The rows are grouped in 3 ways, from coarse to fine. Each group lies inside one group of the grouping before and may be the whole of it. The rows also spread widely along 9 directions, which tell nothing about the answers.
Known rows, each followed by its group in each grouping:
[ 1.32  0.45  0.63  1.03 -2.02  0.88  1.00 -2.79  1.38 -3.15 -2.15  1.31
 -0.71  3.08 -1.10 -1.83 -1.77  0.96] -> q_99 q_402 q_227
[-2.20 -0.08 -0.84  0.39  2.10  1.58  2.64 -1.69  1.26 -0.21  1.18  2.43
 -0.94  2.66 -3.06 -1.12 -2.10 -0.94] -> q_99 q_894 q_199
[ 1.60  0.73 -1.58 -0.24 -0.95  1.83  1.44 -4.35  1.88 -2.47 -2.82  0.11
  1.13  2.04 -2.83 -1.65 -1.91  0.97] -> q_99 q_402 q_879
[-1.35  2.23 -0.19  0.77 -0.76  0.54  1.24  0.48  2.09 -2.60 -0.39  0.80
 -1.32  0.77  2.32  0.35  1.53  3.54] -> q_903 q_605 q_390
[ 2.30  0.85 -2.60 -0.68  0.91  1.02 -0.28 -3.73 -0.25 -0.35  0.19  1.82
  1.58 -1.01 -2.09 -0.56 -2.10 -0.02] -> q_99 q_402 q_457
[-0.52 -0.40 -0.93  0.35  0.52  0.58  1.02 -0.40  0.55 -0.42 -0.24  1.50
 -0.59  0.90  0.42  1.06  0.17  0.72] -> q_24 q_520 q_562
[-1.37 -0.40 -2.64  0.77  2.16  1.58  1.19 -1.67 -0.25  3.58  2.29  3.19
 -2.28  0.67 -0.31  3.05 -0.59 -2.37] -> q_903 q_945 q_334
[-0.87 -0.47 -1.59 -0.23  1.15  1.45  0.88 -1.60  1.49  1.23 -0.33  2.64
 -1.60  1.33  0.35  0.94 -1.65  0.13] -> q_903 q_792 q_800
[-4.10 -0.01 -2.43 -0.13  1.28  1.02  1.50  1.01  1.24  0.49  2.32  0.89
 -1.41  0.34  0.16  2.63  3.55 -1.47] -> q_903 q_945 q_113
[ 0.01  0.79 -2.44  0.60  0.18  1.91  2.38  0.33  1.09 -0.11 -1.45  0.27
  0.25  0.65 -0.16  1.03  1.24  2.66] -> q_903 q_847 q_345
[ 1.85  1.08 -0.98  1.36 -0.81  2.20  1.79 -1.80 -0.09 -1.43 -1.27  2.71
 -1.47  1.70 -0.89  0.19  0.29  0.69] -> q_903 q_945 q_656
[ 1.78 -0.72  2.92 -0.33  1.34 -0.77  0.82 -0.40 -1.35 -2.98  0.60  2.42
  1.18  2.88 -5.25 -2.75 -3.37 -2.01] -> q_24 q_854 q_603
[-1.60 -0.73 -0.35 -0.75  0.76 -0.76  0.01 -0.90  1.34 -0.12  0.38  0.58
 -0.57  1.33  0.11  1.15 -0.80 -0.61] -> q_24 q_520 q_647
[ 0.54 -0.40 -0.84  0.83 -0.56  1.54  1.35 -0.26  0.23 -0.89 -0.42  3.11
 -1.69  1.60 -0.60  0.53  0.69 -0.16] -> q_903 q_847 q_437
[ 1.94 -2.18 -1.03 -0.75 -2.89 -0.32 -1.94 -1.23  0.70 -2.59 -1.79  2.30
  0.00 -0.33  1.54  1.01  2.00 -1.49] -> q_24 q_854 q_563
[ 2.43  0.78  1.62  1.69 -0.68 -0.40  0.45 -1.54 -1.22 -0.93  0.67  2.03
 -1.26  1.83 -0.48  0.52 -2.51 -0.26] -> q_24 q_854 q_563
[-1.14  0.60 -0.16  1.30  0.27  0.92  1.40 -0.46 -0.17 -1.97  2.10  2.39
 -1.17  1.55 -2.00 -0.32  0.95 -1.54] -> q_99 q_402 q_457
[-0.68  1.30 -0.26 -2.07  1.22 -1.50 -1.55 -1.02  1.64 -0.95  0.28 -0.14
  1.02 -0.64  0.67 -0.69 -1.49  1.80] -> q_903 q_945 q_656
[ 0.75 -0.69 -0.78  0.56  0.66  0.58  1.22 -1.67  0.18  0.89 -0.26  1.36
 -0.21  1.76 -1.28  1.33 -2.06 -0.82] -> q_24 q_854 q_603
[-0.17 -0.59 -2.89  0.24  1.29  0.48  0.66  0.86 -0.11  2.97  0.45  0.63
  0.45 -0.58  0.82  2.69  0.24  1.07] -> q_903 q_847 q_345
[-2.47  2.10 -2.18  0.55  0.18  0.93  1.84 -1.87  1.75  0.26  2.48 -0.72
 -2.00  0.56  0.68  3.82  2.00 -1.10] -> q_24 q_854 q_563
[-1.64  0.69 -2.65  0.08  3.13  2.04  2.77  0.58 -0.23 -0.80  2.05  0.94
  1.92  0.03 -4.11 -0.70  1.22  0.34] -> q_99 q_402 q_227
[ 2.04 -2.78 -1.43  0.23 -0.99  1.01  0.62  2.57 -0.46 -1.20 -3.15  2.19
  1.51  0.52 -0.39 -0.30  1.72  1.67] -> q_903 q_847 q_345
[ 1.20  1.99 -0.96  0.22  1.88  0.71  0.76  0.74 -1.16 -1.45  1.58  2.52
  1.00 -1.92 -0.09 -0.25  0.47  2.35] -> q_24 q_854 q_603
[ 0.51  2.43 -0.03  0.59 -0.21  0.16  0.41 -1.60 -0.17 -0.65  2.31  1.51
 -2.19  0.59 -0.19  1.36 -0.22 -0.51] -> q_903 q_847 q_437
[-3.11 -2.71 -1.02 -1.13  0.48 -1.76 -0.13  1.10  1.59  1.07  0.20 -2.14
  0.85  1.55  0.38  2.94  0.95 -1.26] -> q_24 q_520 q_562
[-2.47  1.54  0.41 -0.54  3.17  1.60  3.52  1.60  0.95 -4.42  0.61  1.58
  0.97  1.75 -4.23 -2.89  0.95  1.89] -> q_24 q_520 q_647

New rows. What belongs after each?
[ 0.37  0.43 -1.47  0.02 -0.63  1.38  1.42 -2.13  1.63 -0.82 -1.59  0.76
 -0.51  1.67 -0.53  0.97 -0.38  0.77] -> q_903 q_605 q_390
[ 0.81 -0.24 -3.64 -1.99  2.31  3.15  1.64 -2.82  0.96 -0.22 -1.13  2.65
  1.18  0.12 -3.80 -0.58 -1.06 -0.48] -> q_903 q_792 q_800
[-1.84 -3.16  0.60 -2.24  1.76 -1.83 -0.36 -0.76  0.69 -0.66  1.04  0.38
  2.09  2.47 -4.90 -1.88 -2.87 -3.68] -> q_99 q_894 q_199
[-1.63  1.46 -2.30  0.34  3.39  2.18  1.95 -0.35  0.74  1.98  1.67  3.09
 -1.43 -0.22  0.50  0.90 -1.30  1.93] -> q_903 q_792 q_800
[-0.31  0.50  2.41 -0.34 -1.97 -0.27  0.50 -2.94  2.03 -4.11 -0.57  1.60
 -2.32  4.23 -2.19 -1.16 -1.41 -2.38] -> q_903 q_605 q_390
[-0.22 -2.52  0.72 -1.67 -2.96 -2.58 -2.10 -1.16  2.73 -0.99 -2.39 -1.96
 -0.08  2.64  0.98  1.21 -0.78 -1.20] -> q_903 q_847 q_437
[-0.31  2.31 -1.30 -2.34  0.81 -0.90 -0.54 -4.55  2.05  0.57  1.41 -1.79
  0.10  0.51 -1.76  1.44 -2.70 -1.59] -> q_903 q_847 q_345
[-1.06  1.10  1.04 -0.93 -0.21 -0.40  1.16 -3.10  2.46 -2.89 -0.72 -0.78
 -0.77  3.32 -2.13 -0.41 -1.66 -0.55] -> q_24 q_520 q_647
[-0.24  0.61 -0.16 -0.78 -0.92  0.10  0.16 -3.50  2.16 -1.03 -0.47  0.69
 -1.39  2.26 -0.66  0.79 -1.70 -1.26] -> q_903 q_605 q_390
[-2.22  1.15 -0.06  1.69  0.41  2.46  3.58 -2.37  1.78 -0.67  0.29  2.15
 -3.78  4.48 -2.03  0.75 -0.47 -1.40] -> q_903 q_945 q_334
[ 0.21  2.21  0.90  1.30 -3.91 -0.51  0.33 -2.29  1.81 -2.24  0.01 -0.89
 -3.57  2.66  2.04  2.52  1.28 -0.24] -> q_903 q_847 q_437
[-1.95 -0.21 -1.68  0.11  0.48 -0.30  1.14  1.85  1.07  1.11  0.36 -2.13
  0.44  0.74  0.84  2.78  1.51  1.43] -> q_903 q_792 q_800
[-3.52 -3.93 -0.61 -0.85 -1.84 -0.79  0.33  2.77  3.24 -1.04 -2.22 -1.12
 -0.08  3.03  0.64  1.48  3.25 -1.20] -> q_903 q_847 q_345
[-0.12  0.15  2.12  1.28 -1.81 -0.14  1.12  0.17 -0.44 -2.81  1.25  1.64
 -2.72  3.41 -1.63  0.63  1.02 -2.61] -> q_903 q_792 q_800
[-1.66  1.43 -0.87  2.37 -1.24  0.29  1.52 -0.64  1.23  0.08  0.85 -0.88
 -1.71  1.63  1.91  2.12  0.88  1.41] -> q_99 q_402 q_879
[-0.14 -0.47  0.43  0.22 -0.98  1.06  2.07 -3.32  2.60 -2.14 -3.06  0.71
 -1.44  4.50 -1.79 -0.42 -2.20 -0.04] -> q_24 q_520 q_647
[-0.34  1.63 -0.66 -0.56 -0.41 -0.43  0.19 -1.57  1.57 -0.57  0.30 -1.40
 -0.38  0.82  0.33  1.48 -0.48  0.87] -> q_903 q_792 q_800
[ 3.16 -1.96 -0.39  2.10 -1.84  0.39 -0.27 -0.82 -0.84  0.43 -2.54  2.68
 -0.02  1.43  1.50 -0.12 -2.22  1.96] -> q_99 q_402 q_227
[ 0.43 -0.90 -1.36 -1.02  1.69  0.67  0.96 -1.13  0.37  0.79 -0.26  1.18
  0.76  1.28 -3.01  0.03 -1.95 -0.57] -> q_903 q_847 q_437
[-1.14 -0.79 -1.75 -1.62  3.43  0.82  1.19 -0.01  1.28 -0.13 -0.34  1.33
  2.32  0.10 -2.13 -0.96 -1.77  1.38] -> q_24 q_854 q_563
[-1.63  1.11 -0.37 -0.45  0.09  1.47  0.57 -0.84  2.65 -2.84 -0.18  3.78
 -2.52  0.89  1.13 -1.16  0.70  1.24] -> q_903 q_847 q_437
[ 1.04  1.44 -1.63  0.47  1.14  1.09  1.14 -1.63 -0.68  1.09  0.68  1.53
 -0.41  0.03 -0.68  1.31 -1.12  0.77] -> q_903 q_945 q_113
[-0.90  0.15 -2.10 -0.73  0.15  0.71  0.52 -1.05  1.35  0.15  0.43  0.72
 -0.61  0.40 -0.30  1.75  0.97 -0.60] -> q_903 q_847 q_437
[ 0.94  1.70 -0.87 -0.08  0.22  0.77  0.64 -2.28  0.53 -0.41  0.48  1.69
 -1.07  0.68 -0.75  0.53 -1.26  0.05] -> q_903 q_847 q_345
[ 0.61  2.63 -4.79  1.91 -1.94  4.38  2.79 -2.90  2.47  0.31 -1.98  1.86
 -3.12 -0.07  3.42  3.46  3.06  3.32] -> q_903 q_847 q_437
[ 0.77  0.17  0.25  1.25 -0.23  0.29  0.68  0.14 -0.29 -1.12  0.36  2.50
 -0.96  0.77  0.62  0.74  0.06  0.39] -> q_24 q_854 q_603
[-2.32 -0.96 -2.87  0.82  1.35  0.33  2.26  1.22 -0.18  2.13  2.13 -1.46
  1.00  0.72 -1.61  2.81  1.58 -0.77] -> q_99 q_894 q_199
[-0.99  0.55 -1.34 -1.67  2.85  0.29  0.94 -0.32  0.10 -1.36  1.46  0.77
  1.67 -0.40 -2.72 -0.24  0.05 -0.05] -> q_24 q_520 q_562
[ 0.51  0.31 -1.81  0.18  0.23  1.18  1.12 -2.02 -0.26 -0.37  0.77  1.74
 -0.94  0.51 -1.19  1.98  0.83 -1.48] -> q_24 q_520 q_647
[ 0.23  0.65 -0.99  0.10 -0.50  1.90  2.23 -1.79  2.26 -2.76 -2.33  0.61
  0.14  1.89 -1.10 -0.47 -0.02  1.70] -> q_24 q_854 q_563
[-2.79 -1.37 -0.44 -1.60  0.60 -0.99 -0.35 -1.93  3.01 -0.59 -0.25 -0.89
  0.79  2.39 -1.45 -0.69 -2.03 -1.06] -> q_99 q_402 q_227
[-0.36  1.93 -1.00  0.13  0.00  0.64  1.26 -1.37  0.77 -0.92  0.38 -0.23
 -0.55  0.82 -0.61  1.15  0.59  0.68] -> q_903 q_945 q_113
[-1.34 -0.51  0.29  1.11 -0.03 -0.59  1.93 -0.79  1.47  1.02 -0.14 -1.79
 -0.65  3.50 -0.49  2.32 -1.77 -0.23] -> q_24 q_854 q_563
[ 0.37  0.02 -0.09  0.81 -0.21 -0.43  0.07  0.29 -0.18  0.53 -0.23  1.06
 -0.73  0.84  1.43  1.14 -0.62  1.39] -> q_903 q_945 q_113
[ 0.84  0.60  0.29  0.91 -0.53 -0.11  0.56 -1.43  0.30 -0.56  0.32  1.05
 -1.07  1.43  0.34  1.28 -1.09 -0.10] -> q_24 q_854 q_603
[ 0.78 -0.14 -0.17  2.38 -4.26  1.12  3.07  0.42  1.27 -3.31 -3.03 -2.61
 -0.49  3.63 -0.34  2.63  3.90  0.70] -> q_24 q_854 q_603
[-2.42 -0.06  0.66  1.44 -0.30  2.62  4.37 -0.88  1.83 -2.65 -0.96  1.72
 -2.69  5.72 -3.82 -0.54  0.66 -1.69] -> q_903 q_945 q_113
[ 2.85 -1.09 -1.46  0.63 -2.33  1.24  0.51  0.23 -0.83 -2.25 -2.00  2.28
  0.39  0.32 -0.44  0.91  2.47  0.19] -> q_903 q_605 q_390
[ 0.37  2.42 -1.00 -0.60  1.80  0.22  0.04 -2.30 -0.01 -1.57  2.11  1.34
  1.05 -0.88 -1.94 -1.34 -1.56  0.66] -> q_99 q_402 q_457
[-0.70  0.13 -1.70 -0.66  0.56  1.16  1.32 -2.12  1.96 -0.66 -0.50  0.41
  0.01  1.28 -1.21  1.09 -0.39 -0.50] -> q_24 q_854 q_603
[-0.12  0.27 -2.42 -1.07  1.96  0.67  0.57 -0.37  1.06 -0.78 -0.91  0.08
  3.29 -1.01 -1.22 -1.82 -1.01  3.42] -> q_99 q_402 q_879
[-0.75  0.37  0.04  0.49  0.60  0.02  1.14  0.16  0.69 -0.79  0.70  0.83
 -0.42  1.18 -0.04  0.85 -0.19  0.43] -> q_24 q_854 q_603
[ 0.41  3.31 -1.94  2.06  0.48  2.30  1.98 -1.11  1.15  0.92 -0.30  2.83
 -2.56 -0.28  3.53  1.22 -0.79  4.81] -> q_903 q_847 q_345
[ 3.99  3.47  0.30  2.11 -0.50  1.95  2.88 -2.70 -1.29 -1.29 -0.82  0.72
 -0.72  2.14 -2.46  0.02 -2.57  2.51] -> q_903 q_792 q_800
[-2.54  1.01 -2.27  0.29  0.51  2.10  2.16 -1.77  2.67  0.31 -0.33  1.12
 -2.26  1.66  0.62  1.73  0.79  0.54] -> q_903 q_945 q_113
[ 0.94 -0.81 -2.60  1.98  1.07  1.25  2.34  0.46 -1.75  3.00  0.10  0.27
  0.32  0.75 -0.26  3.67  0.18  0.82] -> q_24 q_520 q_562
[-3.50 -1.26  0.45  0.27 -2.16 -1.79 -0.70 -0.19  2.82 -1.15  0.67 -1.34
 -1.61  2.75  1.69  1.47  1.32 -1.64] -> q_99 q_402 q_227
[-2.56  0.36 -1.77 -1.16  1.46 -0.74 -0.04 -0.37  1.17  1.83  2.34 -1.20
 -0.30  0.10  0.17  2.85  0.17 -1.00] -> q_903 q_792 q_800
[ 1.59 -0.43 -2.80 -1.67  0.28  0.98  0.12 -2.79  1.41  0.20 -2.71 -0.09
  1.86  0.29 -1.43  0.28 -1.31  1.12] -> q_903 q_945 q_656
[ 0.09 -0.85 -1.55  1.18 -1.38  0.30  1.04  0.67  0.12 -0.87 -0.36  0.53
  0.29  0.56  0.52  1.00  1.82  0.92] -> q_99 q_894 q_199
[-0.74 -0.21  0.86  0.49 -0.58 -0.59  0.45  1.12  0.73 -1.11  0.16  1.11
 -1.17  1.96  0.44  0.35  0.14  0.32] -> q_903 q_847 q_345
[ 2.37  2.21 -2.75  0.76 -0.06  2.16  1.76 -0.93 -0.47 -0.79 -0.64  1.20
  0.64 -1.03 -0.18  1.41  1.25  2.90] -> q_903 q_605 q_390
[ 2.24 -0.89 -3.21 -2.99  1.75  2.22 -0.44 -4.08  1.41 -0.56 -2.33  4.53
  1.38 -0.66 -2.83 -2.08 -2.86 -0.53] -> q_903 q_847 q_345
[ 1.58  0.11 -1.88  1.66 -0.86  1.72  0.64  0.52 -0.73 -0.04 -1.07  3.48
 -1.30 -0.52  2.41  1.33  1.63  2.28] -> q_903 q_945 q_113
[-2.65  0.35 -1.36 -1.24  1.97 -0.75  0.72  1.35  1.81 -1.04  0.74 -1.07
  2.44 -0.61 -0.45 -1.17  0.19  2.91] -> q_99 q_894 q_199
[ 1.22 -2.56 -3.25  0.26 -0.60  2.03  1.17 -0.87  0.00 -0.21 -1.69  2.77
  0.93  0.42 -1.44  0.26  1.06 -0.60] -> q_99 q_894 q_199
[-2.66  1.32  1.11 -0.02  1.81 -0.64  1.04 -0.42  1.93  0.19  1.59  0.91
 -1.89  2.45 -0.09 -0.21 -2.75  0.66] -> q_903 q_847 q_345
[ 0.04  1.54 -1.45  0.45 -1.44  1.41  2.21 -2.66  1.92 -1.16 -1.21 -1.02
 -0.96  2.44 -1.03  1.95  0.51  0.42] -> q_903 q_605 q_390
[-0.51  1.16  0.59  0.65  0.28  1.51  1.97 -0.90  0.62 -2.36  0.54  2.65
 -2.15  2.51 -1.86 -0.62 -0.34 -0.41] -> q_903 q_792 q_800
[-1.30 -0.35 -0.78 -2.65  0.96 -1.85 -1.89 -0.74  1.40 -1.13  1.62 -0.26
  1.46 -1.14 -0.08  0.81  0.26 -1.63] -> q_24 q_854 q_603
[ 0.05  0.18 -1.93  1.88  0.58  2.27  2.38  1.97 -0.33 -1.73 -0.59  2.27
  0.99 -0.08 -0.38 -1.12  1.95  3.46] -> q_99 q_402 q_879
[ 1.96  1.29 -0.87  2.19  0.49  1.14  1.85 -3.07 -0.33  2.38 -0.01  1.53
 -1.64  1.66  0.53  2.30 -3.65  1.20] -> q_24 q_854 q_563
[ 1.51 -1.19 -0.52 -0.57 -0.52 -2.08 -0.93  1.64 -0.04 -1.03 -1.74 -1.82
  3.90 -0.66  0.40 -0.97 -0.69  3.78] -> q_99 q_894 q_199
[ 0.60 -0.51 -2.54  0.39  0.68  0.72  0.65  1.22  0.23  0.60 -0.85  0.91
  1.38 -1.31  1.78  1.70  1.12  2.80] -> q_24 q_854 q_603
[ 0.21 -1.19 -2.00 -0.71  0.40  0.81  0.77 -1.76  0.39 -0.64 -0.06  1.38
  1.15  0.73 -2.64 -0.34 -0.45 -1.25] -> q_99 q_894 q_199
[-1.15  1.87 -0.50  0.15  1.98  0.56  1.52 -1.80  0.94  1.10  1.78  1.39
 -1.59  1.55 -1.08  0.76 -2.50 -0.02] -> q_903 q_847 q_345
[ 1.57 -0.21  1.46  1.77 -0.74 -1.30  1.00  0.28 -0.93  0.28 -0.08 -0.83
  0.17  2.52 -0.46  1.65 -2.02  0.53] -> q_24 q_854 q_603
[-0.07  2.38 -0.75  0.34 -1.56  1.09  0.94 -2.66  1.82 -1.86 -0.01  0.40
 -2.36  1.40  0.70  1.51  0.83  0.22] -> q_903 q_792 q_800
[ 0.76  0.22 -1.05  0.39  0.31  1.58  1.42 -4.44  1.07  1.31 -0.50  2.35
 -1.96  2.79 -1.75  1.24 -3.60 -1.47] -> q_903 q_605 q_390
[ 0.80 -1.23 -1.53 -0.06 -0.09  0.42 -0.28 -1.68  1.31  2.18 -2.04  1.26
 -0.65  1.04  1.87  1.50 -2.78  1.50] -> q_903 q_792 q_800
[-0.36  0.64 -2.36  0.39 -0.32  1.13  1.14 -1.52  1.70 -0.54 -0.96 -0.45
  0.69  0.60  0.07  0.53  0.25  2.12] -> q_99 q_402 q_227
